The rows are grouped in 4 different ways at once. Each group adds its own fixed numbers to the row, and there is some noise. The rows also spread widely along 12 directions, which tell nothing about the answers.
Known rows, each followed by its group in each grouping:
[-16  19  15  -4 -18  44   5  11  16   4  15  13 -29 -16  38  11 -21  -7
 -30   2  21  23  -7 -23  15  -1  -1 -33   6  22   9  13 -37  -7 -18  40
  -5   8] | L Z_725 fimub S
[ -6  -5 -13  18  12  14 -25 -14  -3   1  18 -20  33  16  19  16  41 -24
  -5  19 -22 -31 -14  22 -43  -3  10 -32   5   3  13   1  13 -22 -12   4
 -17  -7] | N Z_725 Mep E
[ -7  17  10  20  31   0  -7  -4   5 -21 -16 -26   3  22  21   5  33   6
 -10  22  -8   9  -4  10  -5   1  -2 -59  45  -7  21 -23 -11  -4   7  24
  -2 -15] | N Z_679 Mep T
[ -8   5 -19  22  26  26 -39  22   0 -22  16  16  15  -7  45  21  -1 -10
  16  21  -3 -24   0   1 -19 -21  14 -27  12  18  -6  16 -14  -8 -17   5
 -31  -3] | D Z_679 fimub E
[ -3 -12  23 -33 -60 -16  26 -36   5  39  -1  -4  21  -2 -62 -30 -10   6
 -25  -8 -10  25   6   6  10  30 -21 -12 -16   4 -13  -1   3  -1 -17 -16
  39   7] | L Z_740 zim Y
[-57 -29  51 -26 -18  -7  -8 -11  10   2 -31 -22  -1  48   7 -10 -10  18
  -8   5  -2  26  38  20  -3  17 -18  -5  21  14  -2 -10 -27  10   7   3
   5  -4] | D Z_740 Zisu S
[ -6  26  45   2   5  21 -25  15 -32 -14  -1 -48  21   6  18 -17  27  -5
  43  20   5 -15   1  29 -37  44   8  -4  -9  -9   0 -16 -13 -24 -18  17
  -3 -45] | L Z_679 Zisu R
[-17  20   1   8 -20  27  15 -15 -15  12  25 -37  20  -7  14  16  17 -11
  28  33   1 -13   1  -4 -15 -11  16 -10   6  16  -8  -6   0  16   3  14
  22  -2] | L Z_679 zim T
[ -8  43  16 -20   6  33  -1  11  -8  -6   3  16  -5   1 -16   9  54  -2
 -24  -6  -4  25  -1   3   2  -7  -1 -16   4 -10   9 -23 -28  -1 -36  30
   3   4] | L Z_740 vola Y
[-30 -25 -22  -6   9 -25 -25   7  -2   7 -29  45  10 -13 -19   2  -8  30
  36  -2 -39 -13  14 -10  22 -17 -19 -12  35 -10 -13  13  17  22  -3 -33
 -22   5] | L Z_679 vola R
[ -4 -21  33  -7   3  -2  -4 -28  -6  -6   9 -17  50  17   1  -5  38 -20
  24 -17   0 -37  -4  21 -34 -18   5  -4 -26   9   6 -17  19   0 -12  -6
  15 -27] | D Z_679 Mep T
[-14  16  39 -31   1  -3  -9   6   9 -23 -12   5 -10  24 -14   3  37 -15
 -12 -10  26  16  -4   3  12  -1  14 -19 -18   8 -19   9 -37 -37 -29  20
  14 -20] | N Z_679 Mep Y
[-31  -4  20 -27 -22   9  -8   2   3  14 -17  -3  -4   2 -24  -2  36 -15
  -8  -3 -20  -4 -15   9  -2  41   2 -17  -1 -13  12   6   9 -57 -10  12
 -22 -21] | N Z_679 Mep T
[ 16  40 -27  17  30   9  13   1 -13 -16  12   2  14 -13  12   0  15  15
   5  21 -22  25   9 -19  24  -8 -15 -46  55  -2  22 -47   0  28  -2  14
  10   6] | N Z_679 vola T
[  3  -7 -26  -5   0 -10   5 -18  24  -5  27  13  22   4  -5  14  10 -18
   7   6   4   3   4 -15  13 -26   3 -27   2  24 -17   3  12   0   3   2
  17   2] | L Z_679 zim E
[ -8   9  21 -12 -10 -20   7 -27  -5  13 -26  -4  14  15 -42 -13  30  22
 -27  -6 -30  17   4  14   5   6 -26 -30  20 -21  18 -24   0  22 -13  -1
  15   4] | L Z_725 Mep Y
[ -6  28   9   4 -23  -2  15 -12  -2  -3  19 -23  -5 -21 -11   4  15 -31
  22  10  12  -9 -25 -28  24  27  24 -13 -11  12 -14  10   3 -35  -2  33
  26 -26] | N Z_725 zim E
[-16  26   5  -8  -1  37   3   6   1 -10   2  17  -9  -2  11  23  17   6
 -21  12   0  17  10 -12  15 -35   5 -27  28  13   3  -6 -35  16 -15  27
   5  21] | D Z_679 Mep T
[-12 -18  18  27  -3   3 -26 -26  -3  23 -29  -4  34   6  -9 -10  21   8
 -25  -8 -41 -37 -28  38 -39   2  -6 -44  11 -22  21   4   7   3 -25 -10
 -18  -4] | D Z_740 vola Y
[-30  14  37 -10 -14  -4  24 -27 -13   0  -9 -34   5  14   5   1  -4  22
  19  13  11  22  31  -9  19 -20 -11  -6  24  13   2 -30 -25  57  10  16
  45   4] | L Z_725 zim T
[ 29   1   5  29  31  -8  -5 -21 -19 -19  24 -20  60  -2  34  -9   8 -10
  26  -4  12 -30  -9  -1 -29 -34   0 -29 -12  18   6 -20   9  21 -16  -9
  33 -18] | N Z_725 fimub T
[ -1  -8 -35 -36   8 -25  15 -10   4  -4  18  32  30   2 -39   6  35 -13
  15  -9 -24  15  18 -22  31 -15 -15  -5   5  10  -6 -24  37  -8   1 -15
  18   2] | N Z_679 Zisu T
[-20   9  21  17 -17   6  14 -20   6  13  -4 -30  -1 -23  -4   2  36 -35
  15   1  -9 -37 -51  -9   1  37  23 -31  -1 -13  16   5  32 -48   7  31
  -2 -43] | N Z_679 Mep T
[  1  44 -34  19   2  33  19   3 -23   4  24  17  -1 -50  18  15  -8  10
   5  15 -19   0  -4 -44  31 -34  -6 -23  44   6  19 -20  -7  41 -16  16
  10  25] | N Z_725 Mep T
[  6 -18 -17 -10  -5   3  -4 -30  -9  10  29  -1  65  21 -13   4  35 -15
   3   4 -29 -19  10  22 -34 -24  -4  -9 -16  17  -8 -14  27   9 -17 -24
  15   6] | D Z_679 Zisu S
[-14 -19  30  16 -23 -24  14 -41 -17  26 -32 -15  39  -4 -27 -28 -18  33
   0  -6 -36  -8   1  11  -3   7 -23 -20  21 -13   7 -18  17  47  -7 -26
  28   0] | D Z_740 fimub S
[ 43  40  39  13  12 -32  10 -13   5 -27 -21  -3  11 -16 -26 -35  11   6
   5 -28  25   7 -37  -9  34   9   2 -51  -7 -15  -2 -13 -11  -8 -23  23
  40 -40] | L Z_679 zim Y
[-16  16  10  -3  23   9 -34  28 -13 -29 -14  18  -5  16  30   1  -5  29
  -1   5  -1  14  24   0   6 -22  -9 -18  34  12  -2  -3 -43  16 -22   7
 -13   9] | D Z_725 Mep S
[-22  -6  25  -2 -21  -6   3 -38  -4  21  -8 -34  28  23 -16   2  34  -8
  -8   7 -17 -17  -7  24 -25  -1  -2 -20  -7  -4   6  -5   6   9  -6   4
  20  -7] | L Z_725 Zisu Y
[-22  26  51   1   9  14  27 -14   5 -18  -4 -36 -10  10  27  -1  14  -4
  -2  -1  27  26   4 -14  20  -1   1 -27  23   9  22 -42 -28  14   6  46
  37 -22] | N Z_740 Zisu T
[  0  14  18 -28 -18  34 -11  -6 -21  17  -8  -6  30  18 -37  -1  47  12
 -35  12 -29  21  11  36 -33  10  -9 -30   0 -11   8 -14 -19  -9 -37  -1
   0  15] | L Z_679 vola T

New rows. What belongs after each?
[ 11  11  52  16  -1 -11  -6 -12  20 -14 -29 -12   0   1  -5 -12  12 -10
 -19 -13  32  -9 -46   9  -3   8  19 -59 -21  -5 -11  30 -26 -31 -22  26
  22 -35] | L Z_679 fimub Y
[  6   2  13  -6   4 -18  11  -5  16 -21   7   9   1  -5  17 -24 -37   9
  19 -12  17  23  14 -25  42   4 -17 -23  18  25  -5 -20  -7  12   4   9
  18 -18] | D Z_679 zim S
[-29  -8  14 -11   5 -20   2  -3   2   0 -43  46  -4 -15 -26   3  -7  27
  -8 -28  -6  10  -1 -27  41 -39 -10 -22  23  -4  -5   9 -13  24 -17  -7
  16  12] | N Z_740 fimub T
[ -3  20  -3 -11 -51  26  15 -14 -16  36  15 -15  18 -11 -37  -7  15  -1
 -26  22 -25  17  -3   7 -13  31  -2 -17   1   0 -10   2  -1 -13 -22   4
  18  16] | L Z_740 zim S
[ 17  32   6   0 -24  38  38 -11  -1   0  44  -7   5 -37  22  -1 -23 -15
  -1  10  27  15  -7 -38  24 -13   5 -26   3  31  -1 -13 -20  10 -19  23
  43   5] | N Z_679 Mep T
[-10 -22  44 -15  -3 -32  13 -41  41   3 -27   6  -2  16 -19 -20  22 -13
 -34 -49  -8   2 -23   3  27  17 -23 -42  -2 -11  41 -22  18 -17   4  27
   5 -31] | D Z_725 Zisu Y
[  8  12 -16   1  20   0 -14  -8 -13 -17   8  -1  39  22  -8  11  27   6
   4  22 -14  11  17   9 -10 -23   1 -33  17  10 -15 -15 -11  12 -21 -12
  17  10] | N Z_679 vola E
[ 49  22 -23  -8  17   8  -2   9   1 -16  39  22  31 -15  -4 -22  22 -18
 -13 -12  -9  16 -15  -8   3  21 -13 -40  -5   5  12 -28  19 -40 -31   2
  -1 -16] | N Z_679 Mep S
[-35  -1  34   1  12 -16 -25   8   7 -12 -34  -8 -10  18   6  -6  22  -1
   6 -12   3  -6 -16   9   2  22   8 -25  10  -8   0   7 -11 -36  -6  19
 -15 -35] | N Z_740 zim S
[-31  -2  -2 -25 -21 -18  10  -2   4  -2  10   9  -3   3 -17   3  -1  -4
  29  14  -8   8  24 -20  29   6  -5  15   9  18 -25   1   3   3   5  -7
  11  -1] | D Z_679 Mep Y
[-42 -12  17  -5 -31  20 -14 -19 -25  33 -15 -21  26  12 -17  16  40  -4
  -6  18 -41 -31   0  29 -44   7   6  -1  -7  -7   7  11   7  -6 -12  -3
 -11   7] | D Z_725 fimub T
[-20   1  10 -26 -20 -37  23 -29 -14  11 -12   0  19   4 -46 -11   8  11
  14  -8 -21  14  18 -12  33  -3 -21   2   7   1  -6 -22   8  27  -6 -14
  37   1] | N Z_725 Zisu Y
[ -1  43  -1  -8   3  16  23  -9  -7 -10  20  -1   1  -3  -8  22  44  -8
   0  12   4  17   7 -21  21 -28   5 -16  10   7  -4 -21 -11  22  -7  35
  43   7] | L Z_725 Zisu R
[-48  20  61 -32   6   6 -11  18  -7 -26 -16 -20 -18  27  11  -2  35 -14
  18 -10  29  16  12   5   5  19  11  12 -10   4  -3 -15 -40 -28 -18  34
   4 -37] | N Z_740 Zisu Y
[ 18  -7   9  31   5 -29   7 -42   3   0 -11 -13  50   2 -17  -7  21   4
   7  -6  -7 -33 -33   7 -11 -35   6 -49   2  -3 -12   3  24  26  -8 -12
  42 -15] | L Z_679 Mep S
[-23  -6   7 -17 -28   4  17 -21   5  17  21   6   7  -6 -12  10  19 -23
  14 -12  -1 -10 -10 -22  12  -6   5   3 -19  15  -9   6  19  -2  -5  12
  21  -5] | L Z_725 vola S
[-22  -5  23 -24  -1  15   1 -21  20   8 -15  17   4  16  -4   7  30 -10
 -43 -23 -12  10  -7  14   4 -19 -12 -41   5  -5  28 -17 -16  -6 -24  16
 -10  -1] | N Z_679 Zisu Y
[ 16  31 -14  44  41 -36 -18  -1 -33 -30  -8 -44  39  16   5  -6  20  19
  36  46 -23  -2  10   8 -12  13   0 -39  41  -6  -9 -24   3  18   5  -7
  23 -17] | N Z_725 fimub E
[-19   2  41 -26   1   6   3 -16   6  -7   7  -3   6  16  -7  -1  50 -24
   8 -25  11  -3   1   6  -1   5   5   5 -21   2   6 -26   2 -17  -9  30
  15 -28] | D Z_740 zim R
[-12   0  21 -28 -28   5  22 -29 -12  28  12   0  21 -19 -20 -21   9 -15
   2 -30 -25  -5  -5  -7   7  23 -25   5 -16  -8  34 -36  22   0 -23   2
   4 -16] | N Z_725 Zisu Y
[ 11  17  30  -4 -10 -15  22  -7  19 -15 -11  23 -12 -25 -17 -15 -10  -4
  -4 -26  17  14 -25 -34  52  11   1 -31  -4   6 -10   3  -3 -15 -10  25
  28 -23] | D Z_679 fimub S
[-62 -12  51 -67 -28 -11  11 -11   9   4 -25  -9 -20  51 -27   1  27  -1
 -18  -9   1  49  37   4  26  25 -17   7   2  10  -1 -17 -25 -18   0  20
  12  -4] | N Z_725 Zisu S
[-26 -10 -15 -48 -36  32  12   3   2  25  22  69   3 -35 -19  11 -10  -2
  -2 -30 -13   4   8 -31  28 -40 -14  16 -12  14  -7   8   3  15 -37 -14
  -9  26] | L Z_679 Mep S
[ -6  31  -6  -6 -11 -22  46 -32 -10  -1  13 -10  14 -10 -30   2  24  -5
  30   7  -8  14   0 -34  46  -9   2  -9  15   7 -16 -31  20  26   7  12
  54  -8] | N Z_679 zim S
[-18  52  11  20  -7  23  20  17 -20 -14   5  -9 -23 -49  19  11  -8  -2
  45  22  10  -7 -12 -46  40   9  21  -3  22   6  -6  -2 -12   9   1  37
  15 -17] | D Z_679 fimub T
[-25  33  17  23   4  42 -10   9 -17   8 -27   5 -12 -33  21   6   0  19
 -14  -3 -12  -9 -25  -7   6 -15   5 -40  40 -17  28  -4 -33  12 -27  29
 -17   2] | N Z_740 zim T
[  6  -6  -2   6  -5   7  -7 -24  -1  25 -16   6  30  -9 -12 -18  10   9
 -30 -16 -43  -8 -23  21 -10  13 -22 -53  19 -21  34 -20  19  -6 -24  -7
 -23  -5] | N Z_679 zim S
[-20  -1  54 -32 -24 -19  16 -16  12  -6 -20  10 -15  -1 -12 -23 -25   8
  -2 -33  16  23  10 -19  47  10 -19  -4  -4  10   6 -12 -23   8 -10  17
  24 -16] | D Z_725 Zisu Y
[-20  10  -1  -9 -35  24   2   6 -33  18  14   4  18 -32  -2  -3 -33  12
  25  15   2  -3  15 -21   5 -14   5  12   2  23 -27  13 -24  17 -29 -15
  22  18] | N Z_740 zim T
[ -4  -5 -13   0  36  -5 -46  20  -1 -20 -11  25  15  15  11   9  24   8
   7   1 -10 -10   5  12 -13 -23  -5 -29  14   1  -4  11 -10  -8 -16  -3
 -17  -4] | L Z_725 Zisu R
[ 25  -7  24   2   0  -5 -19 -15 -13  -5   4  18  41 -12 -13 -16  15  -8
  14 -32   3 -35 -21   4 -13 -16   4 -13 -36   4 -11  11   3  -8 -38  -8
  23 -19] | D Z_725 vola R
[-14  -1  36  22 -31  15   5 -24 -19  15  -2 -17  18 -24  20 -11 -34   7
  22  -4   1 -32 -17 -10  -3  -8   5 -10  -5  14  -4  11 -11  27 -21   2
  22  -8] | D Z_725 vola S
[-51 -27  15 -39 -66  18  21 -16   4  36  22   3  -9 -18   3  -2 -55  -6
   6   7   0  16  30 -29  24  18 -18  20   0  33  -4   8 -11   5  -7  -8
   4  17] | N Z_725 Mep E
[ -2  34  -5  26 -28  31  15  -6 -11  14  16 -14  -4 -30  14  10 -16   5
  -4  31  -3   2 -17 -25  10  -2   8 -34  21  13  -8  12 -18  20 -13  23
  24  15] | L Z_725 vola S
[-22  -5   5 -45 -29  -8  12  -9   5  15   7  -4  13  16 -45  -5  42 -19
   5  -1 -25  17  10   4   7  45 -12   3 -11  -2  -2 -16  33 -37   2   3
   1 -18] | L Z_679 Zisu S
[-25  14  -8 -20 -36  36   8   8 -16  18  11  40  -3 -36  -6  11 -25  13
   9   4 -18   5  11 -31  29 -21  -2   9  10  17 -18  11 -17  25 -32  -4
   1  28] | D Z_679 vola S
[ 18  54  -4  16  37 -22 -20  21 -34 -24 -29  -8  22   1 -35 -20  48  31
  11  14 -37  15  -1  15   3  23 -11 -31  40 -38   7 -35   0   6 -17   4
   5 -17] | L Z_740 Zisu Y
[-29  19   6 -45  10  11 -10  17  -6 -13   6  10  -6  26  -8   6  48  -8
  -2   5 -15  28  27   8   6  16 -13   1  10  -2  10 -31 -14 -22 -19  11
 -22  -7] | N Z_679 Mep Y
[-12   2  34  -1 -14  -3  16 -22  -4   6   0 -24  21 -11 -13  -6  33 -19
  31 -10   2 -27 -25  -3  -4  10   9  -8 -15  -7   6  -9  27 -10   2  13
  19 -37] | L Z_679 Mep T
[  2 -22  37   7 -12  -7  -8 -22  -1  -1   5  -7  38   1  13 -24 -18  -4
  17 -25  19 -26 -11   6 -16 -12   3 -10 -27  21 -15   7  -4   3 -21  -9
  26 -23] | D Z_740 zim S
[-22   0  31 -15  -9   5  26 -32  35  -1 -10  30 -21  -8  -2  15   9 -10
 -16 -32  20   4 -12 -28  49 -43   6 -31   5  11   2   0 -15  18   0  38
  27  -3] | D Z_679 zim R
[-29  14  21  23  16  -9  23 -17   3 -14   1 -20   2 -18  34   7   5  -9
  60  -9   9 -25 -15 -30  29 -19   6  -8  21   2  12 -27  23  36  21  28
  16 -39] | L Z_679 Zisu S
[ -3  36  17  28  -7   5   2   1 -30 -16  -5  -4  11 -35  17  -1 -32  19
  50  10  19 -23 -12 -28  23 -37  24  -6   8  16 -38  17 -31  39 -22   6
  38  -9] | D Z_679 zim S
[ -4  18  55 -16   4  20   2   0  20 -25  -9  13  -8  11   0   5  15  -4
 -35 -22  46  34  -3  -6  11 -26  10 -33 -14  15  -8   1 -54  -1 -32  35
  31  -3] | L Z_740 fimub E
[-62  -7  29 -10  12 -27 -28   8 -20 -13 -55 -10   5  25 -20  13  43  14
  50   6 -27 -27  11  14   3   1  10   9  21 -18  -8   5   5  -3  11   0
 -15 -27] | D Z_679 Zisu T
[-22  18 -17 -17  10 -37   3   5 -23 -12 -12  19   9   9 -40   4  24  27
  40   8 -29  19  30 -24  38 -11 -15  10  31  -2 -22 -17  12  35   3 -12
  22   7] | L Z_725 vola S
[-65   2  21 -17 -15 -22  24 -26  -6  11 -25  -4 -10  10 -26  25  41  -5
  20  -4 -17  -5   0 -22  30 -13   7   9   9  -5  -7  -4  12  17  11  17
  22  -7] | N Z_725 fimub S
[-45 -31  40   0  -4 -40  -4 -18  18  -1 -35   8  -3  -5  -5  -3 -11  -1
  37 -31   7 -27 -14 -19  26  -4  -1  -5  -5  -3   1  15  15   7  10   3
   2 -33] | L Z_725 fimub E
[-17  14   8   7 -12   5  27 -25  14   4  14   1  -2 -15   0  23  29 -28
   5 -15  11 -18 -32 -31  23 -31  19 -19  -9  11  -2   6  13   4   1  37
  31 -11] | L Z_725 Zisu S
[ -8  14  23 -31 -15   0   2  -9  -4   8 -13  10  -2   9 -31 -14  20   5
 -30 -14 -17  30   4   5  16  23 -21 -24   4  -8  16 -19 -19 -12 -30   9
   3   2] | N Z_725 vola Y
[-32  17  24   9 -10  -4  20 -28   6  10 -14 -36 -13  17   3   6  21   4
  -5  18 -13  12   0   0  12  13 -10 -32  33  -7  21 -23  -6  26  16  31
  14  -8] | L Z_725 vola Y
[ 32  -7 -18  31   1   5 -26   9 -18   4  19   0  53 -46  16 -26 -30  -5
  43   1 -11 -49 -31  -2 -26  11  -1 -28  -9   5  -4  17  29 -19 -22 -25
 -10 -26] | L Z_679 Zisu T
[ -8   5   0 -19   5  38   6  -9   9  -4  42  18  12  -6  20  16  44 -36
   7 -13  -1 -14   0  -8  -6 -19   2  -1 -14  11  17 -27  15  -8 -12  24
  -7 -11] | D Z_679 Mep R
[ 16  26  58  15  -5 -38  -1 -24 -10 -20 -44  -8   9  -7 -29 -28   0  20
   4 -25  22 -11 -29  -3  26 -11  10 -33 -10  -8 -18  12 -32  13 -28  14
  50 -25] | D Z_725 zim Y
[  0  11 -29 -11   7 -36 -18  15 -38  -3   5   7  46  -6 -49 -18  28  11
  53  13 -42  -9  17   3  -4  18 -13  21   3 -12 -24 -14  35   1 -15 -39
   8 -11] | L Z_740 Zisu Y
[ -5  15  26  21  39 -19  -1 -18  12 -25 -21 -11   0  21  20   1  38  -1
  -6 -18   0   0 -23  -4  15  -9  -3 -55  27  -8  27 -27  -2   3   0  35
  11 -28] | N Z_725 vola S
[-21  39  26   9  19   0 -26  22 -17 -20 -33  13 -14 -27   2   0  29  -3
  35 -20   2 -33 -40  -8  17  -1  22 -16   0 -25   1  11 -17 -27 -33  26
 -23 -41] | N Z_679 zim Y
[-26   4   3 -29 -10  -4   3   0 -13  -6  16   0  14  -1  -9  -1   2  -8
  46   6  -2   8  28 -15  20  11  -3  18  -1  14 -14 -18   3  -2  -8  -5
   4 -14] | N Z_679 zim E
[-15 -33  17   7 -19  -3 -30   7  12   8   0   3  19 -14   4 -15 -18 -14
  18  -9   6 -34 -23   5 -23  24   7 -13 -18   9 -13  37  12 -42 -17 -13
 -17 -26] | L Z_740 Mep E
[ 47  55 -31  14  -1 -13  23  -3 -29 -17  31 -27  35  -3 -46 -11  37   7
   0  50 -20  34  13 -13  10  26   1 -27  28   9 -23 -31  10   2   0   4
  64  10] | D Z_740 Mep T
[-25  18  18  12 -48  23  40 -35   3  31   1 -28 -10 -26  -7  13   1 -12
 -15  16 -13  -7 -21 -24  23   9   9 -26  18   6  15   1   4   9  10  40
  30   4] | D Z_725 Zisu T
[ 42  22 -29   8  12 -37   0 -14  -4 -13   9   6  33  -5 -36 -18  14   3
  -3   6 -20  16  -5 -11  22  13 -11 -45  16   0  -5 -17  17 -12 -12  -7
  27  -4] | N Z_725 zim E
[-68  -6  10 -14 -22  -6   1   0   3  20 -29  16 -30 -26 -12   9  -8  -1
  24 -10 -32 -10  -7 -31  46  23  -9   3  30 -14  20   4  16 -10   6  16
 -32 -14] | N Z_725 Zisu E
[-16  33  23 -38  19 -15   0   4 -14 -20 -11  -4   0  27 -23 -12  51   5
   1 -10 -16  39  26   4  23  24 -25  -4  15 -14  24 -56 -10  -5 -13  20
   2 -18] | N Z_725 Zisu Y
[-32  17  22 -11  -1  21  -2  11  16  -2 -16  23 -25 -11  -5  15  40 -17
 -15 -27   0  -3 -32 -14  19  -2  12 -20   2 -11  14   6  -3 -30 -15  43
 -13 -18] | L Z_740 Zisu S
[-17  -1  11  -8 -29  33  -8   4 -38  23  15 -23  33 -17  10 -10 -16   1
  25  26 -18 -12  13  10 -33  26  -4   4  -6   8  -2  -2  -6  -5 -26 -21
  -7  -3] | N Z_679 fimub T
[-26  17   6 -39 -32  18  17  -9 -17  17  11 -13  14  23 -38   3  42  -1
 -18  20 -36  38  34  10  -1  33 -14   9  13   3   2 -35   3  -2  -8   9
  15  15] | D Z_740 Zisu S
[-60 -45  44  -8 -27 -32   4 -42  15  14 -42  13   5   9 -18  14 -15   9
  13 -24   0 -27   1 -11  22 -41   3   1  -5  10 -15  28  -3  35   2  -9
  22   1] | D Z_725 fimub E
[-21  28  10 -29 -14 -19  36 -33  -4   7  -9  -7   6  16 -66  12  79 -12
 -10   2 -29  16  -4  -4  26   2   1 -12   6 -19   0 -31  18  -1  -5  16
  35  -5] | N Z_679 Mep Y
[-43  11  17 -36 -18 -20   5   3  -9  10 -32  14 -19  -1 -49  -5  43   3
   3 -17 -37  12  -5 -13  36  42 -12   5  15 -26  14 -14  19 -30  -6  13
 -14 -17] | N Z_725 Mep S
[ 35  18 -12  -6  26  19  -5  -7  18 -17  27  27  19   8  11   7  30  -9
 -44 -17  15  20  -4  -4   1 -47  -8 -56   2  19  16 -16 -20   2 -23  25
  16  14] | L Z_725 zim T
[  1  34  45  22  25 -10  -3 -17 -20 -28 -26 -53  23  27   5  -6  44  12
  21  17   3  -5  -1  22  -9   2  12 -36  22 -10   8 -35 -17  15   5  29
  29 -32] | D Z_679 zim T
[ -3  18  38   5 -17   0  12 -19   1  -9   3 -51  10  19  11 -14  -4  -4
   2  28  12  13   8  11  -2  28   1 -28   7  16  -8 -14 -25   0   1  20
  33 -19] | D Z_679 Zisu Y
[ 20  20   8  16 -24  15   0  -1 -24   9  15 -10  32 -37  -6 -13  -9  -5
  21  10   3 -23 -29  -7 -15  11  14 -18 -23   5 -24  19   4  -8 -32  -8
  22 -15] | L Z_679 fimub S
[-43  36  39 -17 -39  38  21 -15 -30  24 -11 -25  -3 -16 -27   9  34  -4
  10  13 -28   3  -3  -1   9  31   8   3   8 -21  14 -24  -8   2 -24  26
   2  -9] | N Z_679 vola E
[-42  -3 -15   3 -20  16  -2 -17 -30  24   4  -8  35  -7  -9  30  16   1
  27  34 -37 -27  12   3 -20 -26  11   4   9   3 -18   8   6  28 -16 -22
   2  18] | N Z_679 fimub E
[ 24  31  53 -13 -13   5   9  -5   0 -18  -9  -7   6  11 -30 -26  22   4
 -38 -14  21  35  -9   5   9  23   3 -34  -9   3  -8 -13 -32 -21 -33  26
  45 -13] | D Z_740 Mep S
[-11   4  34 -46 -47  29  25 -42  -6  35   4  16  23  -4 -37  -3  17  -6
 -39 -30  -4  12  -1   9   2 -28  -9  -9 -31   3   6 -15 -24  16 -53   0
  25  18] | N Z_679 zim Y
[-71  14  32 -20 -36  15  23 -20 -36  30 -16 -22  -6  -8 -14  11  23   6
  35   5 -33  -8   9 -13  15  12  -3  29  16 -13  12 -23   6  30  -6  12
   6  -5] | N Z_725 vola S
[ -7  33  32  12  41 -31 -13   4 -22 -33 -38 -19  11  15 -15 -13  59   7
  38  -8 -15  -8 -19   7  13  25   5 -26  21 -32   8 -33  12 -15  -6  17
   4 -52] | N Z_679 vola S
[  2 -23 -10 -27 -14 -21  10 -16  21  17   8  51  13 -20 -38 -25  -2  -7
  -9 -41 -30   9  -5 -19  33  18 -33  -7  -1  -2  15 -18  38 -10 -12 -14
  -7  -5] | D Z_740 vola Y
